The rows are grouped in 4 different ways at once. Each group adds its own fixed numbers to the row, and there is some noise. The rows also spread widely along 10 directions, which tell nothing about the answers.
Known rows, each followed by its group in each grouping:
[  6  16 -12   8  -6  -6 -20 -21   1  16  13   6   0   2  -5  18   5  -8
   5  -8   6   9  -5   7  10   1  -5  -7] | Dopir R (3) (2)
[ -9  -2   6  -3  -4  -2 -19   3  -1  -2  -3   0  -7  10 -14   0   1  -7
  11  -5   4   2  -4   7  -1  -5   6  -5] | tope E (2) (1)
[ -1  10   3  -2  -6   0  -6  -9  -2   5   4  11   9  -2  -1   4   5  -1
   1  11   4   2  -7  -1 -17   6   7   8] | koti Q (0) (0)
[-15  -3  13 -11  -4  -6 -15 -18   1  12   6  19  18  24  -1   2   8  -1
   4  -3  13   2 -14 -10  -2   0  10   6] | tope E (5) (0)
[  6   0  -4  -3   9   1   8   8   7   3 -15  -4  -3   5  22   6  -3   2
   5   6  14   3   7  -8   1   5 -14 -11] | lik R (1) (2)
[  1  12  24  -4  -5   6  -1   5   0  -7  -3  -1 -14 -24 -18  11  -5   4
  -7  20   2  -9  -1  23 -15  -3   1   4] | lik B (4) (1)
[  4   7 -11   6   3   2  -3 -13  -2   7  14   2  -3   5   0   6   2  -6
  10   8   5   1  -3   6  -5   6   7   4] | koti Q (3) (2)
[ -4   6  12  -5   5   0  -7 -17   5   4   0  13  11   2  -7   4   2   9
 -14   7  13 -16  -4  11   5  -2  -8   7] | Dopir B (2) (2)
[ 12   1 -13 -11   0   1  -4  20   4 -10 -11  -3   2  -3   5 -11  -1   7
  14   8   4   0  -1 -12 -16   6  -7  -5] | Dopir Q (5) (1)
[ 13   0  17 -15   1   5  10   9  -4  -4  -4   8   7 -20 -10   1   1  20
 -15   8  -8  -6   2   9  -3   2   0   1] | tope R (4) (1)
[ -5  -6   8   1   3  -2  -4  20 -18  -6  -3 -10 -25  -5 -10   6  -2  -4
  25   4 -11   3   7  -5  -4 -12   4   4] | tope R (0) (1)
[ -2   5  14  -6 -10   5   4   7  -3 -15  -9   1 -13 -25  -9 -11   0  13
  -6  22  -9 -12   5   6 -22  -4   0  13] | tope R (1) (1)
[ -1 -11  -7   2  17   3   2  15   2  -7 -10  -9 -13  12   6  -1  -5   3
  11  -4   8  -9   7   8  15   0 -10  -9] | Dopir E (2) (1)
[ 11   8 -13  -4   2   2  -9 -11   9   4   5   9  14   5   0  -2   4   2
  -6  -1   8  -7  -6  13   2   7  -3  -6] | Dopir Q (2) (2)
[ 12 -10  -7 -16  21  -4  11  12  -3  -5  15  10  18  11  -7 -22   2  15
  11   2  -2 -14  -7  -4   1  11   9   5] | lik E (3) (0)
[ -4  -5 -12   5  -2   5  11   3  -6  -3  -8   1  -7  -6  24   1   0  10
   5  -4 -10   5  17 -14  15   5  -6   2] | tope E (4) (1)
[-13 -10   2   7   9  -5  -7  -1 -17  12   9   0 -10  16   0  14   4  -5
  19 -19  -7   5   4  -2  28 -10   6   0] | Dopir R (3) (1)
[  9   3 -16   3  12   4  10  -2  -4   0   4   5  -2  -1   9   5  -2  11
  12  11   3  -2   6 -14   9   5  -9   7] | tope B (4) (1)
[ 10   5 -36  11   4   4  -6  -1  10  -1  -6  -3 -11   8  17   1   0  -7
  15  -2  10   6   8  -7  13   5 -19 -14] | tope R (2) (1)
[  8   8  19 -19 -18   5   3  -3   7  -4  -9  18  26 -30  -1 -10   3  22
 -39   1  -7  -8   1  17 -11   6  -1   0] | tope Q (2) (0)
[ -7  -6  -6 -13  -4  -6  -6  18   5  -7 -14  -1   1   1   1 -21   4  -2
   4 -11  -8  -7   4  -1  -6  -5  -6  -7] | lik R (5) (0)
[  5  16 -11   4   5   2 -10 -15  10  -3  -5  11  -4  -1   1   3   3   3
   0  20  20  -8  -2  -6  -6   3 -16   3] | lik R (2) (1)
[ 18   1  -7  -5   6   1   5  17 -11  -1   2  -3   0 -15 -10   6  -4  11
   4  -4 -11   2   4   3   9   7   0  -7] | koti E (4) (1)
[  8  15 -17  -4  -6   2 -14  -6  11 -16  -1   7  -3 -14 -20 -23   4   7
  -4  20   1 -21  -4   5 -22  -1 -12  10] | tope R (2) (1)
[-17   1 -16  22   7  -1 -14 -16  -4   9  11  -3 -19  17   4  14   2 -22
  24  -1   5  -1   2   8  14  -6   0   4] | koti B (2) (0)
[ 11  12 -20   1 -11   4  -5  -5   5   3   3   1   2  -4  13  -2   4  -2
   6   1   0  12   0  -3  -6  14   2 -10] | koti Q (3) (1)
[  8  -2  -3 -10  11   0  -2   5   1  -3  -8   4   9   5   9  -1   0  12
   7   9  12  -4  -3 -12  -6   4  -6   1] | Dopir Q (2) (2)
[-13  -3   4   4   5  -4  -2  -3  -8   2   2   6  -3   0   0   1   2   0
   4  -8  -7  -9   7   1  16  -8  -1   9] | lik B (2) (0)
[-11   0  15   1   4  -7 -14   6  -7   1  -2  -8 -14   0 -31  10  -7 -11
   2 -13  -2  -9   3  25  13 -14  -2  -5] | lik B (1) (1)
[-17  -7   9   6  19   0  -7 -20  -5   4  12   6  -6  27 -22  11   2 -10
  -2  -1   8 -18   1  21  17 -11   5  10] | tope Q (0) (1)
[  0   5 -11   3   6  -6 -11 -12 -12   4   7   9  -1  -6 -14   3   3   6
   5   1  -7 -10   4 -10  10 -10  -8  14] | tope R (2) (2)
[-15   0  13 -10  -3  -6 -15   0   3   1  -9   5   8   8 -10  -6   3  -4
   9   4  10  -4 -12  -5 -16  -3   1   2] | koti B (1) (0)
[ 18  10  -7  -5   4   0   9   3   1 -13  -4   1   7 -31 -13 -11  -6  21
 -22   6 -12 -23  10  13   0   1 -18   6] | tope B (0) (2)

New rows. What belongs after each?
[ -7   5  16 -17 -14   1 -14   4  15   1 -23   6   3   6  11  -1   5  -2
  -7   3  18   6  -6  -6 -18   0  -6 -12] | lik R (5) (1)
[-10   4   9  -2  -5   8 -13  -5  13 -11 -12  -3 -14   0 -12  -3  -1  -8
  -9  10  13 -13   0  29 -14  -6  -3  -2] | tope Q (2) (1)
[  3  -1 -10   3  21   0   2  -8  -4   4   5   4  -7  10   1   7   0   1
   6   3   6 -13   4   2  15  -2  -8   5] | lik R (2) (2)
[ -1  -5  -7   4  21  -7 -11   5  -6   3   6 -11 -17  15 -21   7  -3 -13
  21  -7   5  -9   2  12  13 -11  -5  -4] | lik R (3) (2)
[  0  14 -16  -3  -1  -2 -18 -25  13   4   4  13  12   6 -14 -11  10  -2
 -12   1   7 -18 -10   8  -2   1  -7   4] | koti R (2) (2)
[  4  -3   0  -8  12  -4  -5  15  -4  -4  -3  -2  -5   6 -15  -1   0  -2
  12  -1   0  -6  -1  -1  -1  -6   0  -2] | lik R (0) (1)
[ 15   4  -9  -6  14  -4 -12   5  -5 -10   2   5   0  -2 -25  -5  -4  14
  13  15   9 -12  -6 -10  -7   0  -9   5] | tope E (2) (1)
[  4  -2  -9   0  -3  -1   3   2  -6   7   8   5  -1  -2  12   3   4  -1
   5  -7 -12   6   6   2  11   3   0  -4] | tope R (5) (0)
[ 22  10 -25  -1  -2   2  -1   1  10  -5  12   1   5 -10  -6  -5  -1  -2
  -3   4  -3  -6   0  24  -5  12  -5 -10] | tope Q (5) (0)
[ 14   4   8  -8  -3   3   6   8 -12  -2  11   3  -3 -19  -4   5  -3  11
   9  19 -11   1  -1  -1 -14   2   6  12] | tope B (5) (2)
[ -6   3 -14   1 -15   3  -4  -8   5   4   1   6   3   2  22 -13   8  -2
   5  -4  -5   4   3  -4  -5   8   6   3] | Dopir Q (3) (2)
[ 10  -6  -8 -11  -3   2   0  13  -4   2   4   1   7   5  13  -8   3   1
  20  -7 -12   9   0  -7  -1   7  11  -5] | tope B (2) (2)
[  3  -3   3 -20 -14   2   2   7   2  -1  -6  13  19  -4  15 -21  10  13
  -7  -9 -12   6   0 -14  -6   7   6  -1] | tope R (3) (1)
[ 24   7  -4 -20 -10   1   5  11   0   8   2   8  24 -13  13  -3   2  13
  -5  -4 -10  11  -4  -8  -5  17   2 -10] | koti B (5) (2)
[ 15  14 -32  15  -5  12   2  -7  10   3   7  -1 -13  -9  20   3   3  -7
  -1   3  -3   5   9  16   8  15  -6 -13] | koti R (2) (1)
[ 10 -10   4 -12  10   4  11  20  -3 -14   3  -8  -9  -5 -10 -12  -6   8
   9  15  -7 -17   1  16 -13  -1   2   6] | tope B (5) (2)
[  1   7  -3  -1   7  -2 -15 -12  -1  -5   8   8   0   2 -28  -4   1   3
   2  11   6 -21  -5   7   0  -7  -6  12] | tope B (2) (1)
[  2   6   1   3  -8   7  -1  -1   1   1   7   0 -13   1   2   6   3 -11
   4   6  -3   7   2  15  -5   5  11  -4] | tope R (0) (1)
[  8   8  -6  -2   8  -3  -4  -8  -8   5  15   6   5  -7 -18   6   0   4
  -1   6  -5 -12  -4  10   4   0  -3   9] | koti B (5) (2)
[  9  11   4  -3   1   4   0  -2  -1   0   6   4  -2 -10 -11   9   0   6
  -1  15   5  -1  -6  11  -9   8   4   0] | koti E (4) (1)
[ 11   5 -15  -4  -2  -2  -2   3   7  -4  -6   1  10  -7   3  -8  -2   5
  -3  -6   1   0   4   5   0   5 -10 -11] | tope Q (3) (0)
[  8   0 -10  -8  -3   2   5  -2   2  -1   4   7  11  -3   5 -10   2  12
 -12  -3 -10  -7   5   4   6   8  -2   2] | tope E (5) (2)
[  5  14 -25   6  -4   3 -11 -17  11  -4  10  10  -1   2   0 -12   5  -1
   8  16   8 -10  -2  -3  -8   7  -7   9] | tope B (2) (1)
[  6 -10   8  -7   4   4   4   7 -11   8  12   5   5  10   4   8   1   3
   8 -10  -8   9  -1   5  16   8  17  -6] | tope E (2) (1)
[ 14  -3   7 -26  -2  -3   3  17  -4 -11   0   9  17  -5  -9 -24   2  20
   6  14  -6  -7 -10 -16 -31   9  12  11] | tope E (0) (2)
[-16  -1  17  -2   3  -2 -10 -15  -3   7   8  10  -2  11 -15   6   6  -5
  -8 -11   1  -9  -2  15  15 -10   5   3] | lik R (3) (1)
[ 9  6 17 -9 -6  0 -5 -4 -1  5  4 12 13 -8 -5 13 -1  9 -6  5  7  8 -8  8
 -5  7  6 -5] | tope E (2) (0)
[ 18  -3 -24  -4   4   5   9  22   3  -7  -3 -10  -8  -2  15 -13  -3   0
  20   6  -4   4   6  -4 -10  12  -4 -11] | tope R (1) (2)
[  9  -5  10 -19  -8  -1   0  18  -9 -10  -5   3   8 -22 -13 -16   0  19
  -4  -1 -20  -7  -1   0 -12   1   8   6] | tope E (2) (2)
[-18 -12  19  -1  -4   5   0   5 -12   1 -10   2 -15   1   9   8   1   0
   1  -9 -10   2  12   5  13 -10   6   2] | tope R (2) (1)
[  3  -3   1 -14   3  -1  -7   8  11   4  -9   5  15  15   6  -4   2  -1
  -3 -19   7   0  -2   3  14   4  -4 -19] | lik B (2) (1)
[ -7   3  13  -2  -9   2  -1   7  -2   0 -16   0  -6 -11  14   7  -3   9
   5   8   5   6   4 -12  -5  -1  -8   2] | Dopir B (1) (1)
[ -6  -6  25 -15   4  -2 -10   4  -9  -1   5   8   7   6 -19   0   1   4
  11   8   4  -8 -11   4 -12  -6  14  10] | tope B (2) (0)
[ 17   7  -6 -10   1   9  16  -7   9   0   5  17  18   1  25  -7   5  16
 -13  11   8  -2  -1  -3  -4  20   4   0] | lik Q (3) (1)
[ -6  -3   7   0   1  13  12  -1   7 -11  -7  -1 -12  -6  14 -10  -3   5
  -7  16   0 -17   9  19  -6   1  -2  11] | tope B (2) (2)
[ -3   9  14  -6 -15   0  -8 -22  -2   8   5  15  12 -11  -6   6   5   6
 -15   3  -1   1  -3   6  -8   0   6   8] | tope Q (3) (2)
[-16 -11  11   2  19  -7  -6  -1  -7   7 -11  -4  -3  18  -3  14  -6   0
   7 -11  11 -10   5   1  24 -13 -15   0] | Dopir B (1) (2)
[-25  -3  25  -7 -28  -1  -6  -3 -11   5 -12  14   7 -18  16  -2  10   9
 -13 -12 -19   5   8  -4   0  -6  11  11] | Dopir Q (2) (0)
[  8  -7 -25  -6   1  -2  -3  16  -3  -2   8  -1   6   6  10 -23   6   1
  23 -11 -17  -2   0 -10   4   7   5   1] | Dopir B (2) (2)
[ 11   5   8  -6   1   4  -8   2   1  -3   3  -1  -3  -5 -15   7  -4   2
   5  13   8  -1  -7  15 -14   4   4  -4] | tope E (2) (2)
[  7  -1  -4 -21   1  -3 -10   4  15  13   1   8  27  26   5  -6   5  -8
   8 -19  10   8 -14  -3   3  12   7 -21] | lik B (4) (2)
[ 17  10   7 -13 -10   5   5 -10  12  -1  15  17  23  -9  -1 -11   4  14
 -14  17   9  -1 -14  12 -21  20  12   1] | tope E (3) (0)
[ 5 -8 -5 -3 15 -1 12 11  1  1  2 -1  3  9 16 -1 -3  3 13 -3  4 -2  5  0
 11  7 -4 -7] | lik B (3) (0)
[ 12   5  -3 -15   4   0   3   3  11 -11  -2  12  19  -8  -2 -20   3  18
 -11  13   7 -16  -6   1 -14  12  -4   3] | lik E (2) (0)
[ 31  -2 -24   3  22   7  23  16  -7   9   4 -10   3  -1  24  20  -9   4
   4 -12  -5  11  14   8  26  17  -5 -22] | koti Q (0) (2)
[ -1   3  -8  -2   0   4   3  13   2  -9  -2  -8 -16  -6   2  -8  -1  -3
  19  12  -5  -7   5   2 -15   1   1   4] | lik B (4) (2)
[ 6  9 -8  5 -8  6  4 -9  1  4  8  9 -2 -5 20  8  4  7  0 10  3 10  0 -2
  1 13  3  2] | Dopir E (5) (1)
[ 17   5  -4 -19   7 -12  -8  14 -13  -1 -22   9  20 -26 -10  -3  -1  31
  -4  -4  -4  -4   1 -37   0  -5 -25   1] | koti R (2) (2)
[  5   5  -2   0 -10  11  14 -10   0   0  17  12  -1  -9  13  -7   8   7
  -8  18 -11  -2   2   8  -8  14  14  11] | tope R (1) (1)
[  3   8  -1  -8  -5   1  -6  -2   4  -4  -2   9   7 -11  -4 -10   3   8
  -8   4  -2 -11   1   2  -2   2  -5   5] | lik B (2) (1)
[  5   6  -8 -13 -18  -1  -3   4  11   5 -18   9  22 -10  31 -11   5   8
 -10 -18  -4  10   6 -18   4  10  -9 -12] | lik B (2) (2)
[  6  -5  -7 -18   4   1  -2   1  10  -7  -5  10  20  11   0 -22   5  10
  -3  -2   6  -9  -5  -4  -7   5  -2  -2] | tope Q (3) (1)
[ -2   5   5 -13  -3  -1  -6   3   9  -4 -13   4  12  -1   0 -11  -1   5
   1  14  16  -7 -10  -5 -22   7  -7  -1] | koti B (1) (0)
[ 13   8 -13  -4   2   1  -1  -9  13  10   5   5  10  11  13  10   1  -3
  -6  -6  12   7  -2  10  10  14  -5 -19] | lik E (5) (2)
[  7  -2 -10   3  20   5   9  -4  -4   2   7   7  -3  11  12   6   2   3
   7   7   7  -7   5  -4  14   6   0   5] | lik Q (2) (1)
[  2  -7   6 -20  -1  -2  -1  12  -2  -2   4  10  12   8  -2 -20   9   5
   5  -6  -8  -3  -6  -6  -8   5  15   0] | lik R (3) (1)
[  3 -13   8 -20  -9   3  -1  22  -6   1  -2   5  13   4  10 -11   5   5
   5 -21 -17   8  -1   3   3   6  19 -13] | Dopir Q (2) (1)
[ 24  10 -11  -4   3   1  -8   9  -2  -3   8   1  -1 -12 -11   2  -1   7
   6   6  -1  -1  -4  10  -1   6  -4  -9] | Dopir R (2) (1)
[  3   3 -17  -3   1   2   0 -14  13  -1  -5  10  11   5   9 -13   6   9
 -13  -4   5  -8   4  -3  10   5 -14  -3] | tope R (3) (1)
[  9   2   2  -5   9  -6  -5   1 -13  15   7   5  10  -1  -9  26  -2   2
   1  -9   1   8  -4   3  14   1  -2  -9] | koti Q (5) (0)
[  5  14  15   1   5   0  -5 -11  -2   5   1   5  -2  -8 -14  27  -4   3
 -10  14  15  -1  -2  10   0   0  -7  -2] | lik Q (1) (1)
[ -9  16   8  -1 -20  -2 -29 -13   6  -4 -10   5  -5 -13 -19  -1   2  -6
  -3   5   5  -2  -4   5 -15 -10  -7   2] | tope B (2) (1)
[  7   0  -9 -18   6   0   0   5   1  -3  -6  12  19   6   0 -14   7  14
   5   7   4  -6  -7 -20 -10   8   1   4] | koti Q (4) (1)
[ -7   8  11  -6 -17   5  -1 -12  10   7  -9  16  14   2  29   4   8   9
 -16  -1  10  12  -2  -8  -2  11   2  -4] | Dopir E (0) (1)
[ 10  14  10 -11 -14  -4 -11   9  -6  -8 -10   8   3 -32 -11  -2  -1  19
  -4  13  -4   2  -1 -14 -18   2  -3   6] | lik E (2) (1)
[ 18   0   0 -14   1   3   4  20  -2   7  -5   1   6   4  17  15   0   1
  19   0   7  23  -2 -14  -3  13   8 -20] | lik Q (4) (1)
[ -5 -10  -1   1  26  -4  -3   2   5   8   4  -3  -5  34  -4  12  -2 -15
  16  -6  19  -5  -4  15  17  -2  -3 -15] | lik R (1) (0)
[ -3 -10   1   0  20  -2  -4  15  -4  -5  -3 -15 -18  15  -7   2  -8  -9
  29  -1   9  -8   3   7   4  -7  -3  -4] | lik B (3) (2)
[ 19   4   2 -13   6  -2   7  -3   2  10  14  15  29  -1   1   3   1  12
 -10  -6   5   1  -6   6  12  15   1 -10] | lik B (3) (0)
[ -8  18  -1   8 -18   1 -16 -16  11   9   3   6  -5  -2  10  13   3 -14
   5   8  13  11  -6  13  -9   3  -4  -5] | Dopir B (5) (0)
